The same things were measured in two ways. Each way mixes the same 10 hidden numbers, adds some noise and spreads widely along 6 directions of its own, which tell nothing about the thing.
(in the rows, 128 means zero)
Some things both ways: the first way, then the second way.
[143 167 137  92 110 111 167 128 140 162 113 112 105 145 138 157 109  94
 112 136 107 158  82 144 142  85 151]
[ 73 132 120 107 104 194 137 194 113 142  91 154 127 137 136 131 148 127
  62  83 114 132]

[129 187  99 132 162 117 112 147 132 171 130 112 112 135 151 152 117 110
 114 147 117 145 100 141 135 137 103]
[145 132 116 137 145 138 150  97 128 117 157 123 107 110 128 130 120 135
 145 134 154 131]

[135  69 151  86 143  97 126 125  93 101 146 140 132 130 145 120 105 156
 144 125 176 131 113 117 148  95 165]
[143 120 108 115 135 130  98 112 149 162 135 122 114 129 110 147 154 158
 163 104 139 131]

[124 120 154 143 115  99  92 156 117 129 148 168 101 140 137 132 146 134
 117 132 128 148 102 122 125 153 130]
[165  90 119 111 102 101  98  93 138 152 124 124 121 136 117 146 122 164
 163 151 138 120]

[139 147 108 108 170 135 174 112 113 134 141 101 115 127 157 130  95 126
 148 103 167 119 118 126 118 122 135]
[146 129 127  89 121 142 135 106 137 136 139 136 131 112  94 147 116 142
 126 120 143 121]

[111  96 167 121 157  76  97 156  88 137 147 149 157  86 137  86 156 122
 115 140 141 165 125 113 133 161 141]
[119 143 143 161 185  81 129 117 132 113 112 157 199 171 127 110 124 139
 108 166 115 125]

[113 122 112 117 151 131 142 109 131 136 150 114 100  99 127 144 128 113
 142 113 158 125 143 115 158 107 131]
[180 131 125 103 171 132 174 145 112 170 121 168 165 147 110 147 142 140
 100  90 111  89]

[154 110 144 105 134 110 167 106 127 149 135 114 136 114 122 130 121  99
 118 150 122 138 128 149 165  92 158]
[ 79 139 126 158 163 111 132 128 132 129 113 127 148 133 133 107 126 128
 121 108 122 141]

[132  93 174  67 114 101  74 138 100 119 133 111 136 129 136 118 126 148
 128 153 118 130 126 110 169  95 171]
[179 137 115 100 116 112 100  90 141 158 123 147 136 145 103 174 129 184
 141 148 126 120]

[159 132 104 106 158 101 124 113  78 115 125 112 173 122 130  99  90 168
 125 154 148 118 146 134 130 133 124]
[ 78 140 129 108 114 147  43 106 205 103 125 133 128 166  93 114 107 158
 127 147 130 116]

[168  73 147 140  98 116 118  85 114 123 147 149 103 117 101 131 146 142
 104 138 122 113 158 131 172 134 128]
[156 107 146 112  91 130 165 179  93  91 125 104 110 125 151 106 123 103
 102 130 108  73]

[128 121 138 130 109 128  72 133 130 124 143 134 134 125 114 143 150 135
 117 170  98 113 145 128 149 123 128]
[ 72 133  89 200 205  83 152  61 135 170 114 112 130  95 141 131 132 169
 158  79 179 173]

[173 117 116 115  97 116 124 128 146 137 145 142  84 155 144 154 119 103
 109 119 111 127 127 129 145 127 168]
[ 85 140 133 155 114 118 128  79 121 160 120 111 124 102 144 132 122 134
 168 113 148 182]

[142 161  73 158 157 120 155 133 145 146 154 145 119 124 150 159 103  99
 119 118 136 133 114 140  93 166 111]
[ 75 120 135 198 149  83 127  54 133 100 124  90 127 100 144  96 109 147
 179 149 161 182]

[149 102 190 117 110  98  92 124 123 165 136 120 137 104 110 133 144 127
  99 188  74 141 117 141 179 109 137]
[153 102 104 117 131 114 114 115 155 108 112 131 120 140 102 132 112 163
 129 136 120  98]

[160 139 135 139 117 125 103  99 125 152 153 120 108 119 109 132 134 109
  96 157  98 129 163 128 152 136 141]
[108 139 152 117 103 139 104 145 174 111 115 126 152 161 100 118  80 158
 102 134 106 120]

[119 130 125  99 156 118 153 145 105 143 111 118 124 147 159 128 120  98
 151 114 174 137  80 138 120 106 156]
[116 120 125 109 129 116 101 121 139 139 109 152 150 152 126 117 106 115
 128 156 106 121]

[122 132  76 155 154 142 103 100 105 123 137 132 122 120 118 143 121 140
 133 120 172 106 156 127 121 157  96]
[101 120 148 153 123 155 126 156 148 114 137 100 106 124 141 114 115 121
 133 144 143 155]

[144 153 112 153 111  85 127 122 128 144 146 154 108 105 109 153  89 156
 128 129 131 123 130 106 113 116 127]
[141 133 109  89 112 171 153 186  81 128 103 143  93 131 149 150 159 128
  66 102 103  82]

[158 133 107  93 109 140 126  79 133 137 122  98 109 132 108 150 128 123
 108 148 106 111 161 136 177  82 135]
[126 142 149 110 116 124 108 143 144 121 103 137 140 169 125 122  97 143
  98 139  97  86]

[157  63 152 136 113  84 142 101 105 132 149 152 141  85  91 115 113 123
 131 136 157 117 150 120 148 105 171]
[ 83  96 136 134 102 140  74 169 157 116 104  94  99 141 136 106 111 132
 137 148 112 141]

[180 177 104 126  98 133 180  82 139 128 133 119  88 153 112 155  93 164
 119 131 113  99 132 134 124  86 120]
[ 24 175 142 139 136  96  67 164 124  91  80  85 130 120 154 101 105 135
  80 178 106 146]

[151 161 107 126 122 136 141 104 110 111 133 122 143 137 115 115 119 145
 116 146 122 111 152 136 103 133 126]
[ 68 124 118 117 117 117  91  89 181 137 102 132 139 150  97 114  79 182
 108 106 151 100]

[155 171 140 136 128  89 178 138 148 180 139 136 118 121 139 149 100  97
 125 149 111 143  81 134 102  88 161]
[ 44 166 118 161 165 128 124 145 119 122  81 125 144 115 139 121 137 122
 100 108 111 179]

[129 108 121 106 136  99 139 126 138 146 130 149  88 124 158 179 126 105
 113  98 145 159  72 118 124 120 126]
[120 108 124 147 155 130 131 125 122 130  89 151 144 149 130 128 139 144
 124 141 116 139]

[162 117 181 132 132  59 110 140  92 153 180 152 106  97 141  93 104 138
 121 126 137 152 135  83 126 136 184]
[193 139 124  75  82 191 166 147 123 159 178 118  93  91 108 190 140 145
 123 104 161 139]

[124  86 131  79 155 128 143 105 101 121 129  88 156 110 126 112 125 103
 129 138 150 137 149 144 190 106 154]
[144 116 144 155 132 110 125 106 144 134 156 117 147 136 135 124 121 147
 165 154 152 150]

[116 180 129 101 155 127 160 134 132 148 134  84 151 135 130 136  98 112
 128 175 114 149 110 163 171  88 133]
[212 133 122 105  93 141 149 116 111 130 162 130 117 125 119 163 162 157
 145 109 133 116]

[156 166 152 126 103 132 134 131 144 180 110 114 107 153 126 147 149  87
 105 175  78 129  95 155 130  97 142]
[140 108 111 103  98 141 154 103 129 136  99 144 114 123 115 155 103 124
 118 101 128 112]

Other things, the second way, with their names:
J_144: [175 107 108 148 157  95 206 124 104 137 171 127 137 106 155 129 113 104
 127 139 176 110]
J_440: [130 126 110 135 110 173 161 148 131 128 149  94  76  95 129 145 151 140
 136  67 153 142]
J_947: [155 108 122 128 111  92 120 107 152 109 136 109  97 160 134  88  78 144
 156 127 115  51]
J_502: [142 130 125 183 154  90 175 111  89 103 130 106 118 114 168 122 141 120
 146 149 134 138]
J_731: [163 120 111  99 132 123 111 143 148 128 106 170 144 186 113 146 116 174
  88 145 105  70]
J_494: [133 100 136 128 124 154 164 179 119 117 139 109  67 131 166 105 122 128
  93 119 160  59]
J_269: [188 115 110 141 137  77 164  72 106 134 131 153 153 146 141 140 126 149
 140 138 134  94]
J_482: [  4 182 163 164 156 173  87 187 165 111  87 114 161 144 128 116 135 130
  87 128 106 201]
J_981: [119 142 153  95 114 215 140 180 121 169 121 141 126 121 119 166 179  99
 115  82 122 167]
J_535: [193 134 131 124 106 120 156 125 101 131 109 133 132 124 138 190 149 142
 127 163 115 154]
J_662: [135 144 142 141 170 125 159 128 110 134 101 141 140 135 137 129 132  96
 127 127 103 131]
J_227: [169 145 114 120 154  67 141  90 112 100 108 167 168 176 129 119 102 153
  92 164 100  51]
J_623: [124 161 149 122 116 124 131 113 108 109 111  95 117 102 125 118 140 115
 149 107  93 133]
J_931: [139 172 120 135 152 106 155  93 122 112 143 143 166 117 122 150 102 128
 115 154 135 153]
J_781: [122 133 158 131 122 133 137 166 119 126 134 103 123 112 150 118 107  82
 130 160 122 147]
J_825: [227 122 104 108 170  64 185  29  96 144 166 169 175 125 109 135 124 131
 157 120 149  67]
J_303: [ 49 116 125 139 143 158  93 118 187 161 131 116 127 128  98 102 131 142
 153  60 158 146]
J_395: [166  70 128  88  85 193 116 162 164 142 123 119  77 128  93 161 134 159
 137 110 142 119]
J_307: [107 161 138 146 167 152 146 103 136 136 113 153 160 137 123 137 151 109
 138  97 127 162]
J_656: [ 68 150 123 143 127 135 114  94 142 108 147 116 140  92 114 131  89 137
 131 166 159 198]
J_697: [137 116 146  50  94 197 119 185 126 152 104 160 157 130  89 164 160 113
  84 112 107 140]
J_976: [ 93  84 128 176 109 105  98  95 157 121 119 108 121 141 137 114 108 177
 158 147 156 152]
J_73: [ 71 120 122 170 165 122 148 121 141 132 110 124 126 123 137 105  90 145
 104 116 157 137]
J_998: [ 75 141 132 166 125 132 147 136 112 129 124 110 131 113 158 126 127 115
 123 123 143 179]
J_43: [122 148 146 127 113 142 109 128 113 164 101 114 126 112 129 171 151 142
 147 137 114 199]
J_508: [130 116  99 155 146 131 136  99 146 128 154 129 102 121 144 131 127 125
 154 130 174 137]
J_409: [142 113 121 123 138 139 163 127 129 118 143 133 122 121 125 125 127 131
 115 112 149 107]
J_15: [123 151 142 131 159  90 106 135 127 114  93 133 170 156 125 128 128 146
 104 161 101 115]
J_944: [175  90 118 118  84 132 143 108 145  98 137 121  97 130 108 136  77 179
 125 147 148  92]
J_855: [ 59 140 120 146 126 146 101 124 165 148 139 118 129 114 127 128 127 131
 138 107 159 183]
J_932: [179 117  95  87 106 185 205 124  98 168 163 148 103  87 114 175 154 135
 118  54 167 120]
J_557: [125 117 114 117 138 123 135 121 109 107  77 161 144 146 126 116 137 107
 109 119  92 100]
J_949: [ 88 117 142 138 106 172 144 176 134 122 121  98  92 123 140 110 128 127
 111  83 133 126]
J_788: [137 134 103 136 161 106 149 138 122 125 116 152 139 152 136 133 106 157
  78 141 136  93]
J_31: [137 118 113  89 146 135 132 119 124 139 115 167 150 134 107 132 125 125
  98 128 127  99]
J_270: [138 121 134 148 129 110 116  80 129 123 133 103  95 110 141 130 129 136
 177 151 148 138]
J_212: [115 161 146 107 130 165  89 163 134 164  83 138 153 150 106 165 179 159
 121  95  75 170]
J_803: [184 151 159  68  70 186 125 172 117 120 132 151 149 164 113 162 173 122
 109 117  84 113]
J_682: [ 45 162 141 160 129 132  81 132 147 148  93 117 153 150 128 124 136 185
 115 110 120 172]
J_598: [150 123 116 113 127 134 140  93 135 126 141 136 127 121 107 138 140 132
 143 106 137 120]
J_233: [172 116 121 126 178  87 145 151 106 113 107 167 186 168 121 132 133 174
  68 176 109  81]
J_449: [113 138 162 150 122 121 128 165 131 102 148  98 139 145 143  98 123 150
 108 144 129 115]
J_605: [133  93 131 133 101 138 166 135 110 112 146  63  50  69 156 112 108  92
 159 121 158 123]
J_938: [169 122 135 120 120  75 115  83 140 107 127 132 145 157 122 120  87 142
 137 178 121  80]
J_108: [164 122 125 111 148 155 160 140 106 175 117 178 167 143 112 162 168 140
 117  99 116 137]
J_718: [110 123 146 148  97 161 127 129 128 115 155  99  90 113 154 118 150 104
 166 127 147 164]
J_250: [141 116 132 125 109 129 148 126 120 126 140 108 119 102 126 136 122 133
 138 131 143 145]
J_806: [135 139 116 107  98 130 121 103 146 111 175 111 110 103 116 132  82 133
 133 158 155 130]
J_365: [140 145 154 149 126  77 184  99  94  84 133 106 154 124 152  91  98  97
 119 134 123  89]
J_121: [104  92 113 124 121 193 153 117 148 190 142 123  63 110 134 146 143 142
 143  50 202 122]
J_243: [113 108 137 135 140 184 142 137 130 124 161 137 110 127 136 113 162 112
 128 121 165 126]
J_313: [154 149 120  77 172 104 123 135 127 105 116 161 150 145 108 118 101 115
  70 169 101  55]
J_291: [ 96 182 102 103 174 153 124 139 131 166 103 178 181 143 101 153 159 127
  93  72  98 145]
J_941: [170 113 159  85 100 146  91 193 144 114 115 130 123 169 128 136 119 103
 108 189  86  90]
J_813: [128 166 159 139 107 139 122 138 137  83 161 116 130 141 147 119 113 107
 117 171 128 133]
J_972: [ 86 127 175 146 137 154 107 195 145  99  99  85 118 129 131 114 123 118
 119 161 107 164]

Some of these things the first way, each followed by its name:
[123 135 137  69 141 150 131 119 116 129 116  79 112 163 160 144 119 117
 135 131 134 133  96 146 161  96 139] : J_932
[136 142  78  86 181 128 151 127 124 140 116 110 117 147 175 158 113 108
 126 114 161 141  88 141 118 111 123] : J_307
[136 130 154 197 128 113 108 121 107 160 155 174  80 116 110 116 174 115
  94 131 135 159 127 132 138 187  96] : J_144
[117 134 158 136 112 118  56 136 113 143 135 118 151 105  97 126 145 140
 126 185  99 108 150 123 148 119 129] : J_535
[132 124 151 117 156  88  87 151  81 141 130 134 117 117 161 105 144 172
 139 122 150 127 102  99 113 146 109] : J_313
[117 151 134 111 129 130 115 148 122 148 120 109 139 139 131 129 127  92
 131 156 124 134 112 145 135 116 151] : J_998
[137 108 144 119 137  89 110 132  99 114 162 162 111 119 141 114 133 133
  97 121 144 170 127 112 137 157 141] : J_449
[164  87 131 150 112 112 100  98 110 131 150 131 113  98 108 123 132 157
 114 126 117 104 171 125 172 168 105] : J_31
[149  78 104  99 170 107 137  89  73 111 122 140 126 134 146 133  97 151
 129 104 209 133 111 125 118 123 127] : J_508
[152 110 182 106 144  64 142 142 102 167 135 127 161  90 133  93 133 105
 109 163 111 163 111 130 148 116 164] : J_409
[160  98 113 119 124  64 109 133  98 118 143 176 122 104 136 114 125 147
 110 109 151 140 136  87 103 143 146] : J_121
[136 160 106 164 128 131 100 108 130 144 159 137  99 115 121 163 116 129
  98 133 115 130 142 123 113 172  97] : J_944
[151  71 147 149 143  63 132 105  75 141 150 165 126  70 105  93 121 144
 138 113 191 126 153  93 125 121 156] : J_941
[151 184  98  88 158 137 138 112 109 158  99  82 122 169 147 136 120 111
  99 159 118 148 106 167 160 106 110] : J_813
[145 115 109 141 143  69  86 146 103 144 144 146 151  83 128 108 125 139
  94 139 111 153 149 131 168 199  94] : J_243
[130 146 145 104 118 112 113 107 118 156 119 101 128 108 107 137 132 121
 108 161 104 137 134 127 158  97 129] : J_788
[137  72 112  97 146 111  95 120  96 109 137 131 114 120 149 128 118 151
 144  98 178 108 136 101 136 130 144] : J_981
[159 164 118 109 161 128 172 120 124 164 140 100  91 152 177 145  85  98
 124 101 143 144  85 140 111 139 144] : J_656
[151 154  52 120 148 164 148 105 153 115 138 103 108 154 144 174  90 146
 153 120 142  73 139 143 131 100 115] : J_623
[129 149 154 103 156 110 144 151  93 139 119 121 143 161 154 103 119 110
 132 150 152 156  82 148 116 111 161] : J_855
[156 112 100 144 124  71 131  93  94 124 140 167 124  83 101 117 119 164
 105 117 154 136 160  96 123 138 109] : J_494
[133 112 128 102 141 105  92 150 134 167 119 133  95 130 158 155 159  97
 123 129 132 136  90 118 141 103 142] : J_662
[154 148 113 158 136 122 162 118 135 164 131 136 108 129 122 141 123 107
 139 139 138 108 117 142 117 107 131] : J_605
[112 184  85 102 158 135 127 157 135 142 105 109 126 162 161 156 125 117
 138 147 127 128  84 151 116 106 110] : J_270
[162 115 101 154 113 124 113  88 130 133 152 152  85 109 113 156 136 128
  95 116 128 120 158 113 128 158 110] : J_73
[128 118 146 120 149 118  83 156 102 126 136 133 128 149 157 123 139 145
 123 147 127 135  96 142 135 158 118] : J_598
[117 138 119 144 103 128  55 153 139 130 152 130 122 121 113 142 128 135
 143 150 110  90 160 110 141 130 140] : J_43
[120 126 153 166 126 110  67 157 111 142 161 147 134 109 122 110 145 130
 125 154 117 123 142 120 128 175 130] : J_250
